The same things were measured in two ways. Each way mixes the same 11 hidden numbers, adds some noise and spreads widely along 7 directions of its own, which tell nothing about the thing.
(in the rows, 128 means zero)
Some things both ways: the first way, then the second way.
[ 94 167 115 191  93 183 121  28  75 105 176 190 129 204 115 140 153 159
  62  87  97 140]
[136 110 166 133 117 102 165 117 100 130 135 148 134 138 122 144 152  79
 158 102  99  86  96 117 151 103 121 145 114]

[127 183 153 129 112 153  90 189 101 116 146 152  93 134  60 125 171 134
  69 153 113 100]
[ 98 150  99 114 161 130  54  99 139  88 107 120 137 133 123 141 150 105
 111 167 138 134 130 156 119 126 124 163 152]

[119  88 108 151 139 117 140 148  93 109 119 116 123 127  84 133  79 132
  98  89 137 103]
[122 136 124 154  92  98 136 152 126 154  99 136 179 138 121 125 123  76
 113 139 156 118 132 162 134 132 144 126 115]

[ 90  73 178 133 118 188  82 170  69 158 189  31 138 139 106 117 102 137
 152 119 168 139]
[146 104  86 134 134 143 110 123 159 107 109 133 111 108 138 116 140 162
 135 106 107 175 107 118 146 132 106 107 124]

[112 146  96 118  75 118 127 117 180 133 129 120 116 138 128 150 103 114
 134 161 117 128]
[ 94 164  70 167 159 132  91 174 156 159 175 132 124 122 119 103 101 177
 142 128 134 130 145 103 115 122 140 107 161]

[122  97  96 128 152 111 144  96 113 121 137 139  83 184  63 143 159 127
 127 127 110 103]
[101 149  86 139 125 129 120 152 124 149 133 117 136 181 149 119 119 108
 142 123 134 117 136 140 122 118 154 141 167]

[127 157 139  92  96 189 130 120  94 131 174 158 124 148 150 149 164 143
 109 168 131 144]
[ 97 184 167 173 132 143 163 102 107 134 133 145 111 141 105 137  98 105
 134 104 113 127  96 140 132 117 151  98 107]

[152 155 123 155 120 156 132  93 129 127 111 168 139 103 170 141  60 133
 129  99 133 123]
[113 131  97 147 167 161  88 102 155 120 126 126  88 129 137  82 152 150
  94 142 118 167  86 122 155 116 119 100 141]

[105 114  95 135 131 134 158  25 107 117 131 171 121 191 139 119 146 130
 156 132  98 148]
[153 137  90 140 115 113  92 172 149 138 127 159 120 170 136 142 129  84
 163 134 178 124 135 128 122 122 148 179 182]

[107 111 138 124 128 148 153 121  87 128 140 141 123 173  78 118 142 145
 103 110 107 105]
[147  84  86 102 192 134  83 128 178 110 153  82  85 117 151 161 154 159
 129 115 134 173  89  94 125 100 119 127 200]

[ 97 115  52 139 120  27 127 118 210 114  87 147  54 154  55 124 138  87
 137 149  92  75]
[111 160  82 138 109 151 131 144 124 150 114 112 143 199 159 108  69 115
 166 108 149 140 177 150 100 129 168 148 153]

[ 89 131 135 163  97 131 105 108 191 166 159 127 113 164 116 164 101 119
 204 156 102 137]
[144  92  71  84 144  90  97 125 137 100 104 127 127 137 176 108 119 154
 163 137 134 156 172 118 123 166 115 146 126]

[135 160 124 119 105 164 144 194 111  89 121 160 115 100 118 138 111 122
  84 147 122 116]
[150  55 158  98  59  91 165 123  97 124 105 157 142  97 129 162 168 124
 160 130 108 112 139 132 140 167 118 123  86]

[158 149 108 113 107  99 131 104 146 129  91 118 155  91 160  90  82 103
 156 114 125 113]
[128 168 131 180 117 140 156 134 136 146 143 153  93 204 120 108 106  58
 174  96 150 146  88 127 136 105 157 126 152]

[123 156 114 168  64 135 132  72 181 124 125 134 115 165 108 141  96 112
 128 110  90 111]
[112  93 101 100 145 110 167 118 121 110 141 107  96 141 155 118 169 130
 136 101  78 138  77 107 153 135  90  95 124]

[ 89  90 137 140 131 146 126  74  98 167 187  95 137 191 104 106  85 137
 146 108 140 116]
[138 208 139 132 138 199  79 130 146 103 126 139 104 108 123 156  94 187
 119 176 149 141 175 141  76 129 160 160 176]

[128 114 150 117  93 103 141 134 144 123  95 115 122  93 110 116  58 112
 142 116 111 121]
[139  96  39 117  96  74 117 184 163 103 130 117 150 156 160  90 139 129
 178  89 106 178 114 127 132 133 104 121 158]

[163 147 129 138 176 135 106 141  69 119 134 137 154  86 144  79 152 135
  95  97 146 127]
[139 174 130 139 127 119 105 176 103 134 144 182 123 136 116 118 149 117
 107 119 128  80 145 136 151 102 138 152 170]

[ 79  48 115 167 110 130 144  74 106 123 166 100  62 235  17 160  99 128
 129 115 107 105]
[ 99 175  50 186 152 177  76 140 168 152 118  99 138 155 156  91  77 176
 138 110 116 161 128 137 113  86 163 121 179]

[144  86  69  85 234  56  93 196  49 132 121 118 153  74 156 109 202 109
 188 119 188  98]
[ 81 149 146 164 123 116 160  92 123 125  82 123 164 127 130 153 165  56
  68 162 123 123  70 170 158 142 142  88  93]

[179 138 115 125 180 171 142 109  33  97 125 175 175  83 200 128 149 155
  93  77 160 149]
[134 103 145 147  64  72 174 147  93 155 122 168 134 178 119 123 135  45
 169  89 135 107  99 143 159 126 131 136 103]

[ 99 106  86 100 191  76 123 110  66 115 151 171 128 103 139 100 168 136
 112 116 137 144]
[158 125 135 129 165 152 136 149 162 115 160 130 116  76 126 132 193 161
 107 151  95 107 105  83 143 103 103 114 164]

[130 113 140 145 159 162 123 128 113 155 146 129 139 137 129 152 109 145
 170 119 133 130]
[153  96 104 111 118 111 110 148 121 142 122 136 127 146 170 116 101 160
 163 111 140 139 176 122 124 135 153 147 149]

[128 111 102 125 157 113 145  84  83 126 120 151 145 141 132 109 125 146
 113 112 131 130]
[152 119 155 139 127 100 153 203 112 162 192 167 126 125 132 123 154 131
 127 115 126  71 131  91 155 108 133 138 155]

[129 156 143 107 149 153 137 146 144 131 152 165 121 100 153 168 110 139
 138 174 127 173]
[ 93 165  98 128 173 134  81  85 151  93  88 119 150  99 115 120 145 116
  90 193 135 137 133 148 122 152 106 125 103]

[126 110  96 133 148  89 144 146 154 119 116 135 135 117 132 137 143 112
 120  89 135 103]
[131 137 134  96 110 110 101 161 128 148 132 120 136 117  86 147 136 100
  84 171 197 120 158 161 100 146 121 141 150]

[143 187 157 126 110 192 117 125 138 129 111 175 127 100 158 178 125 152
 141 153 108 166]
[127  61 124  77  95  91 135 115 118  94  98 112 168 104 154 152 162 127
 133 157 106 122 131 140 126 165  92 155  85]

[111  84 179  85 115 204 150 140  89 144 152 112  90 147 103 165  95 165
 113 171 144 151]
[106 126  67 153 157 148 100 143 165 128 139 109 120 136 140  82 120 159
 112 109 122 182 101 123 142 123 115  94 136]

[136 164 134  87 117 193 131 153 116 131 145 169 120 130 164 159 168 134
 154 194 130 144]
[102 123 142 164 107 107 160  82 100 141  90 157 124 184 126 128 115  36
 154 100 149 145  99 154 160 144 158 105  86]

[173 170 124 104 126 154 174 163 138  97  90 193 110 103 134 116 122 125
  81 162 111 109]
[117 140 154 119 110  95 152 148  78 133 130 167 118 139 127 137 153 102
  95 115 126  97 133 149 160 142 137 112 124]

Other things, the second way, with their names:
Z_609: [ 86 188 105 133 137 129 125 134 129  85 106 107 161  80 125 135 148 164
  51 123  70 147 106 168 135 131 110  70 129]
Z_574: [161 157 151 133 161 160 115 165 144 152 170 156 108  88 102 122 119 171
 118 169 160  89 166  86 110 120 115 156 140]
Z_986: [108  58 105 106  84  91 157  98  94 136  82 110 171 155 162 124  97 111
 176  96 116 141 155 151 130 166 127 129  59]
Z_644: [167 124 167 121 121 150  94 149 131 129 153 163 103  64 100 146 135 197
 119 152 131 110 149 111 116 118 120 150 143]
Z_516: [104 179 131 159 161 141  93 128 155 131 128 110 145  86 105 147  99 154
  73 149 147 154 121 148 112 122 143  98 134]
Z_520: [166 101 168 110 110 112 182 174 120 135 184 133 119 113 118 119 152 141
 138  85 101 120 121  99 137 108 114 103 147]
Z_479: [136 142 165 103 130 132 164  66 101  93  89 128  96 138 130 159 130  93
 132 115 110 135 100 145 132 130 116 131 102]
Z_216: [154 103 173 111 134 118 175 106  95 147 131 154 109 151 132 111 109  96
 164 120 153 112 165 105 135 150 131 134  84]
Z_363: [113 192 123 171 157 177  95 151 158 126 137 119 153  76 119 160 128 179
  86 153 109 110 124 128 112  93 146 129 169]
Z_850: [144 120 132  89 155 112 141 125 139 115 146 126  84 112 129 144 132 142
 140 163 154 138 134  99 109 168  99 127 121]
Z_740: [121 140 144 149 166 140 114 128 126 119 166 147 101 114 126 125 168 146
 111 114  80 100  77 104 162  80 122 124 158]
Z_373: [145 121 116  87 112 109 141 136 113 122 112 123 133 139 116 108 115 111
 141 112 142 137 165 140 115 146 100 133 112]
Z_927: [129 122 165  90  94 138 185 113 100 104 129 109 127 137 160 141 109 153
 153 134  91 122 134 131 102 148 116 151  97]
Z_779: [128 167 174 191 138 150 159 141 133 176 183 146 117 154  95 110  69 104
 173  98 155 123 128 101 114  96 169 114 131]
Z_637: [ 88 199  55 186 126 195  63 110 178 112  64 109 170 103  98 119 119 141
  86 146 118 170 114 183 113 109 129 105 138]
Z_301: [101 136 110 127 137 126 146  67 112 111  51 102 140 140 167 155  97 115
 118 122 112 144 109 160 133 148 124 126  75]
Z_274: [158  92  89 101 127 121  75 143 157 105 117 135 117  79 147 124 160 199
 121 158 122 159 148 120 128 146 116 121 158]
Z_883: [114 185  91 162 120 149 141 135 143 123  96 124 156 164 147 116 111  97
 134 130 126 138 133 152 119 123 151 123 146]
Z_270: [120 102  88 137 190 134  97 113 151 120 127 115 135 116 160 125 153 143
 125 128 107 122 108  97 153 110 116 137 134]
Z_718: [135 124 108 178 147 131 113 160 161 174 149 153 123 124 100  98 175  90
 107 148 153 103  87 103 163  97 118 116 150]
Z_291: [139 145 141 156  95 118 143 147 120 134 145 166 123 160 104 118 132  79
 181 107 124 109 111 126 132 104 134 149 141]
Z_454: [153 121  99  92 140  98  86 172 146 118 150 130  89 123 119 141 159 135
 111 127 157 144 119 126 128 122 108 137 189]
Z_968: [146 112 169 127 118 104 190  80 118 117  92 149  86 181 135 154 138  18
 143 130 170 153  71 136 153 159 125 125  88]
Z_159: [150 127 183 140 135 190 129  96 112 135 135 131  95 133 150 146  95 171
 139 103 113 132 130 121 125  89 173 146 148]
Z_960: [115  77  79 102 139 137  77  94 145 106 112 125 100 165 142 137 155  96
 161 160 162 156 124 126 125 158 117 168 135]
Z_588: [113  96 114  92 121 101 110 139 115 105 142 117 169  97 144 100 140 180
 134 132  81 123 169 127 123 143 110 128 113]
Z_385: [118 134 109 109 115 153  73 149 168 103 148 104 152  57  84 157 147 187
 122 173 122 139 149 136  74 133 108 137 158]
Z_526: [116 153 140 129 101 104 127 123 112 135  76 137 153 119 119 174 118  86
  87 168 176 122 144 178 119 166 142 130 103]
Z_432: [118 130 110  99 120 127 109 132 125  79 116 119 147 120 147 138 154 140
 110 143  98 132 123 149 126 137 100 155 130]
Z_405: [152  78 135 102 117 146 114 109 133  97 114 149  93  77 123 147 187 165
 113 153 105 137  99 117 147 147  82 135 107]
Z_661: [146  83 113  89 118  99 112 171 128 145 143 124 117 133 147 153 138 132
 115 144 179 130 150 124 124 157 126 150 150]
Z_920: [141  88 191  85 105 113 165 131  95 128 138 111 140  89 131 165 166 142
  87 130 106 109 128 139 132 131 129 110 128]
Z_759: [100 141  61 134 143 140  58 121 134 125 103 124 108 173 145 134  88 130
 132 111 167 175 146 157 120 139 153 143 157]
Z_370: [104 143  57 143 159  64  83 180 141 181 141 145 134 186 116  94 136  44
 125 154 214 105 150 131 142 136 141 136 170]
Z_570: [130 147  75 154 124  77  73 194 141 151 138 123 159 158 161 108  78 145
 142  95 145 146 148 148 122  96 173 142 195]
Z_770: [110 152 157 141 121 110 197 117  96 133 112 136 131 147 154 115 122 101
  99 130 112 116 101 142 156 151 126  98  80]
Z_677: [114  70  71 126 148  96 115 161 149 117 163 113 135 112 187  93 172 197
 141 111  54 136  92  89 162 117 107 108 149]
Z_386: [ 88 148 132 137 126 130 163  84 110 112  92 103 145 144 132 158  92  98
 135 101 106 137  99 156 122 137 117 125  73]
Z_584: [136 129 132 110  83 128 164 113 113 128  97 104 111 178 145 131  73 109
 154  95 145 176 129 164 105 141 138 127 116]
Z_481: [143 127 153 138 137 126 116 143 118 152 146 159 102 147 131 132 113 115
 126 127 178 130 148 124 136 134 161 136 144]
Z_71: [128 113 149 116 133 102 180 142 101 153 138 145 108 112 141 128 153 135
  98 142 126  95 117 109 157 157 107 102  97]
Z_752: [129 123 130 107 146 108 112 131 138 142 146 110 100 146 105 106 121  97
 106 141 182 156 115 135 122 132 108 122 134]
Z_9: [147 184 160 173 146 185  94 153 147 153 174 149 127  94 110 142  68 203
 163 137 141 114 190 101  83  92 192 142 179]
Z_728: [ 98 174 125 174 116 115 159 140 126 138 136 118 173 167 100 116 108  56
 147  74 119 135 114 155 129  94 156  94 141]
Z_867: [128  86 138 161 118 107 155 145 122 170 181 168  97 173 110 103 142  75
 189  98 146 118  98  89 157 122 139 118 125]
Z_739: [120 157 137 146 127 134 154 138  98 145 102 139 133 120 168 141 106 164
  83 115 108 110 132 145 151 132 151 108 117]
Z_356: [141 128 147 133 154 167  78 128 160 139 167 145 100  79  87 135 130 174
 134 181 168 129 156  98 100 131 136 135 146]
Z_884: [133 136 138 130  94 116 145 193 114 121 153 138 175  85 158 167 132 197
 132 120  73  86 157 124 116 119 149 140 155]
Z_219: [121 128  59 124 126 104  98 172 137 133 110 127 138  89 142 119 143 192
  91 116 108 139 145 141 142 140 114  88 149]
Z_862: [138 148 179 139 123 138 141 168 114 188 161 162 125 129  90  97 141  94
  75 182 196  77 158 124 136 136 131 134 121]
Z_148: [142  85 164  86 133 156 133  95 113 113 144 114  96 102 114 172 148 151
 147 118 109 120 124 111 115 119 110 148 128]
Z_550: [ 95 188 137 155 165 118 134 136 124 119 134 112 152 138 145 116 134 103
  67 134 104 111  80 149 148  96 129 124 139]
Z_49: [141 111 147 147  64 119 152 169 125 153 160 162 120 157 105 115 134  92
 169 123 145 123 113 127 127 130 133 140 131]
Z_523: [135  76 106  98 121 149  61 127 145 135 143 124 103 122  88 138 163 126
 141 145 164 136 138 127 112 122 110 162 160]
Z_102: [160 124 132 147 113 110 135 165 144 144 142 144 128 140 135  97 108 122
 140 111 147 150 126 122 137 117 140 122 140]
Z_141: [157 151 166 161 142 177 114  87 137 147 111 123 108 140 111 156  77 116
 161  92 145 141 121 133 110  65 175 148 159]
Z_610: [134 103 128 143 154 141  82 121 150 157 145 147 108 133  88  80 155  93
 109 159 177 131 117 114 149 116 112 133 126]
Z_738: [ 74 162  51 167 170 130  87 100 182 119  90  80 132 127 120 161 102 112
 106 124 152 201  80 159 115 135 137  78 140]
Z_233: [156 126 170 118  96 136 132 129 106 125 145 162 111 134 108 129 122 125
 170 121 126 110 147 123 117 119 129 167 129]
Z_419: [101 164 174 120 122 125 167 114  96 121 117  89 156 136 133 169 100 103
  88 106 113 123 109 173 116 114 143 121 118]
Z_438: [ 98 156  80 144 186 161  57 120 144 120 133 119 102 159 144 107 146 130
  88 132 133 144 106 138 147  96 141 136 188]
Z_693: [117 107 136 131 152  92  93 159 113 156 165 156 135 104 102 114 163 122
  90 138 142  86 127 117 162 119 113 129 125]
Z_79: [140 187 174 182 157 173 137 131 140 180 133 145 121 145 107 146  96  77
 106 162 200  98 137 123 117 104 176 144 146]
Z_928: [110 186 140 163 171 167 140  60 142 129  90 110  98 178  86 128  94  24
 104 104 182 177  76 156 133 109 132 103 106]
Z_261: [164 123 159 125 127 147  93 128 126 141 130 135 107 142 125 144  85 133
 133 102 174 154 155 139 115 105 168 153 162]
Z_51: [111 167 124 145 145 164 100 125 169 112 122 110 152 105 112 164 132 119
 104 188 159 140 130 140  95 137 142 138 146]
Z_398: [ 98 141  76 126 132 180  76  82 142 103  73 104 122 167 157 157  98 123
 136 149 152 166 136 164 101 145 144 169 135]
Z_600: [123 132 162 162 113 134 104 160 125 170 153 155 132 113 100 123 161 119
  79 158 148  96 113 140 148 100 153 124 160]
Z_823: [106 162 105 150  98 129  63 162 147 126 119 115 167 114 113 160 118 140
  99 138 142 149 132 181 103 108 165 134 186]
Z_410: [ 79 157 128 158 162 159 160  92 136 100 123  99 164 122 148 118 146 121
 105 135  66 128  88 130 141 117 127  94 104]
Z_305: [115 130 154 135 108 131 140 125 103 142 118 138 159 138 131 165 116 101
 136 135 144 101 156 144 119 138 159 151 115]
Z_702: [103 175 171 169 134 148 158 104 114 141 112 115 153 162 126 169  99  59
 110 109 145 125 103 162 126 101 176 124 131]
Z_244: [133 175 115 122 146 151 106  98 150 100  96 108 111 117 125 153 113 136
 132 151 131 149 124 145  96 120 125 139 152]
Z_114: [147  91 138 117 134 107 150 138 122 124 140 143 118 134 153 130 153 115
 139 124 120 112 108 102 154 132 109 147 116]
Z_132: [102 184 127 157 137 117  88 157 126 121 112 146 168  53  96 132 172 155
  25 151  96  99 108 166 159 107 117  91 139]
Z_317: [159 105 214 138 150 141 157 129 115 159 178 134 118  86 114 153 139 147
 120 122 113  76 110  88 138  83 134 136 130]
Z_41: [161 162 220 156 118 183 177 107  93 154 155 166  82 180 125 112  80 107
 169  90 137 117 142 117 127  91 184 143 138]
Z_227: [144 166 104 152 131 125  91 132 150 105 103 158 130 102 114 122 113 145
 134 124 127 156 137 139 127 127 129 120 134]
Z_302: [139 119  93 110 120 112 148 108 135 112 110 142  67 193 122 137 149  43
 176 114 161 160  89 127 135 152 105 134 135]
Z_944: [105 121  80 135 149 133 122  97 138 119  98 115 137 156 148 134 110 105
 167 116 128 143 128 126 124 139 127 137 109]
Z_211: [143 147 120 101 104 127 105 178 142 127 147 119 148  71 132 159  95 222
 141 174 136 121 201 126  64 154 137 147 158]
Z_106: [111 127 107 154 200 178 140  88 171 125 148  87  92 133 141 130 116 143
 140 107 112 169  74  87 130 106 123  95 131]
Z_332: [145 149 192 127 104 121 183 153 106 126 152 150 133 122 132 161 121 120
 134 136 128  99 136 122 119 137 144 142 121]
Z_458: [151  44 149  54  73 126 169 133  88 101 127 112 133  86 171 125 153 227
 136 105  42 124 150 123 133 151  88 129  93]
Z_311: [172  95 161 109 117  90 156 163 111 138 124 151 132 113 143 119 175 108
  79 127 129 102 112 126 175 125 105 129 120]
Z_123: [138  79 115 114  81 120 202 106 122 119  87 107 150 134 148 131 138 106
 171  96  84 139 101 130 134 143  93 113  75]
Z_942: [119 177  91 138 140 124  87 175 130 119 109 125 168  56 149 150 119 228
  65 127  87 116 159 152 125 119 138 107 160]
Z_652: [176 127 144 136 153 188 111 129 153 131 163 159  59  89 106 118 124 202
 153 125 127 141 136  77 122 111 117 127 146]
Z_830: [121 118 104 147 131  94 114 177 113 161 172 133 157 173 162  94  81 143
 186  77 116 110 163 113 129  97 165 153 159]
Z_787: [110 103 118 139 123  88  89 145 123 140 122 133 157 130 123 129 136  99
  94 117 151 138 117 158 154 126 138 125 126]
Z_290: [ 82 173  41 117 175 165  58 105 155  87  95  80 128 132 166 128  66 200
 112 126 122 193 153 155  94 145 124 131 138]
Z_576: [135 149 230 129 125 143 188 147  80 151 178 140 120 128 111 142 141 107
  86 109 114  73 113 125 144  94 140 130 131]

Some of these things the first way, each followed by its name:
[125 138 146 158 138 173 149 108  99 111 142 148 153 146 125 121 117 139
 108  87 111 138] => Z_141
[ 98 108  96 119 125 109  99 132 167 155 148 113 124 157 162 162 207  93
 252 169 130 134] => Z_526
[123 135 149 157 117 170 130  81 136 142 129 126 104 194  82 126 115 135
 142 132 104 112] => Z_438
[119 130 135 158 120 164 119 158 174 132 121 107 120 139 111 181  97 129
 150 138 127 130] => Z_986
[129 117 142 153 101 131 135  50 171 159 130 109 132 171 124 160  73 125
 193 109 109 136] => Z_927
[155 166 111 172 129 179  92 154 107 113 129 145 127  99 131 154 134 146
  94 108 129 124] => Z_301
[149 138  94 150 177 155 101 120  83 145 137 143 172  69 178 140  87 173
  71  64 177 126] => Z_862
[ 97 127  92  95 178  86 116 137  90 145 159 154 159 108 158 108 150 135
 138 131 152 132] => Z_9
[118 111 153 113 138 183 112 149  91 172 162  96 147 155 127 131 127 150
 160 146 152 117] => Z_481
[113 175 128 118 102 134 127 148 165 103 119 160 102 144 111 130 189 110
 104 161 100 126] => Z_148
[ 76  50 124 179 138 168 137  77  63 119 192  84 117 190  71 146  87 155
  83  57 142 140] => Z_123
[113 142  86 120 143  95 107 113 105 146 135 132 186  90 185 111 110 140
 108  93 165 123] => Z_779
[109 126  95 174  98  93 147 100 167 130  96 128 173 127 156 116  34 117
 123  75 131  99] => Z_516
[121 112  83 135 121  93 102  96 140 146 140 149 109 141 148 160 153 113
 193 145 131 119] => Z_770
[116 161  90 164  98 141  71 130 159 131 143 143 136  96 182 144 168 116
 148 106 130 129] => Z_219
[ 80 143 106 119 110 137 112  94 117 147 141 134 138 144 122 121  99 149
 112 126 127 122] => Z_51
[136 147  90 160 182 131 150 121 124 125 127 183 166  85 168 125  57 160
  58  88 147 130] => Z_216
[147 143  99 134 171 176  29 165  44 159 168 132 146  77 179 138 227 159
 147 115 175 124] => Z_739
[149 137 160  47 145 109 158 226 137 105  98 116 129  50 128 125 118 108
 109 157 140 143] => Z_385
[142 129 143 116 135 138  97 118  93 149 129 134 131 117 138 164 141 137
 192 138 130 139] => Z_677
[130 125 118 162 140 126 149  73 132 124 152 142 159 137 151 126  91 120
 144  72 116 141] => Z_244
[132 152 127 131 136 132 122  85 135 143 116 170 147 135 162 143 183 142
 148 101 115 129] => Z_419
[140 143 128  98 150 125 108 217  89 111  90 166 118  85 132 130 192 130
 112 155 148 104] => Z_787
[105 144 109 166 130 160  98 107 132 139 150 102 144 143 121 130 105 143
 112 110 132 138] => Z_944
[118 130 119  62 110 153 122 208 115 122 141 122 111 109 127 147 191 121
 129 182 138 125] => Z_738
[ 89  92 123 179 132 151 139  70 100 144 169 142 154 167 143 137  59 138
 152  73 136 124] => Z_274
[133 116 112 132 155  87 120  79  82 126 125 183 112 145 119 140 176 139
 142 115 118 122] => Z_550
[ 90 135 112 145 136 149  88 120  27 118 185 175 123 168  95 147 212 166
  67 106 132 120] => Z_317
[138  95 113 136 150  85 150 115  93 120 109 175 124 141 111 142 144 125
 157 103 114 100] => Z_570
[122 175 162 163  63 182 109 106 196 148 123 107 148 158 152 166 104 122
 179 151 107 153] => Z_693
[137 177 126 120  89  93 113 172 154  97 108 160  99  99 110 114 151  93
 107 159 107 112] => Z_233
[136 145  78 148 139 113 142  95 182 133 122 148 135 137 143 160 127 121
 156 125 107 130] => Z_370
[128 114 114 149 117  78 174  96 191  96  83 154 129 132 166 123  98  77
 195 136 103 146] => Z_132
[115 144 152 105 136 151 116 159 160 135 160 154 104  95 150 164 174 136
 121 153 123 170] => Z_373
[107 123 125 115 151  63 135 160 169 127 115 166  97 121 108 156 134 108
 155 162 120 124] => Z_588
[ 85  89 170 113 146 161 101 148  86 169 178 110 124 182 113 137 206 139
 188 146 143 125] => Z_261
[135  81 109 134 211 103 124  96  70 144 123 112 173 124 167 107 126 139
 176  96 164 144] => Z_114
[ 89 151 157 127  71 183 135  77 106 138 162 170 128 151 124 133 108 168
  62 105 107 139] => Z_520
[115 158 128 154 104 106  87 115 189 153 127 106 196  73 225 101  82  92
 220 111 138 162] => Z_227
[100  70 101 183 197 123  92  86  55 156 183 106 188 143 168 114 149 148
 161  42 171 135] => Z_942
[150 144 139 115 143 151 133 150 168 139  99 139 118  93 148 142 103 139
 129 157 132 138] => Z_290
[124  95 118 105 135  99 179 107 104 125 114 141 128 148 101 107  74 132
 116 136 120 112] => Z_332
[133 124 106 103 188 154 129 108  97 154 140 128 164 104 173 134 127 158
 159 130 145 162] => Z_79
[105  96 105 136 176 147 159  44 105 153 140 117 181 153 171 122  64 162
 132  83 151 156] => Z_106
[158 124 171 110 155 143 145 134 110 124  98 127 124 107 115 115  95 136
 128 132 127 138] => Z_432
[144 141 171 134  90 189 104 192 110 116 129  80 126 102 116 119  93 115
 125 140 143 128] => Z_405
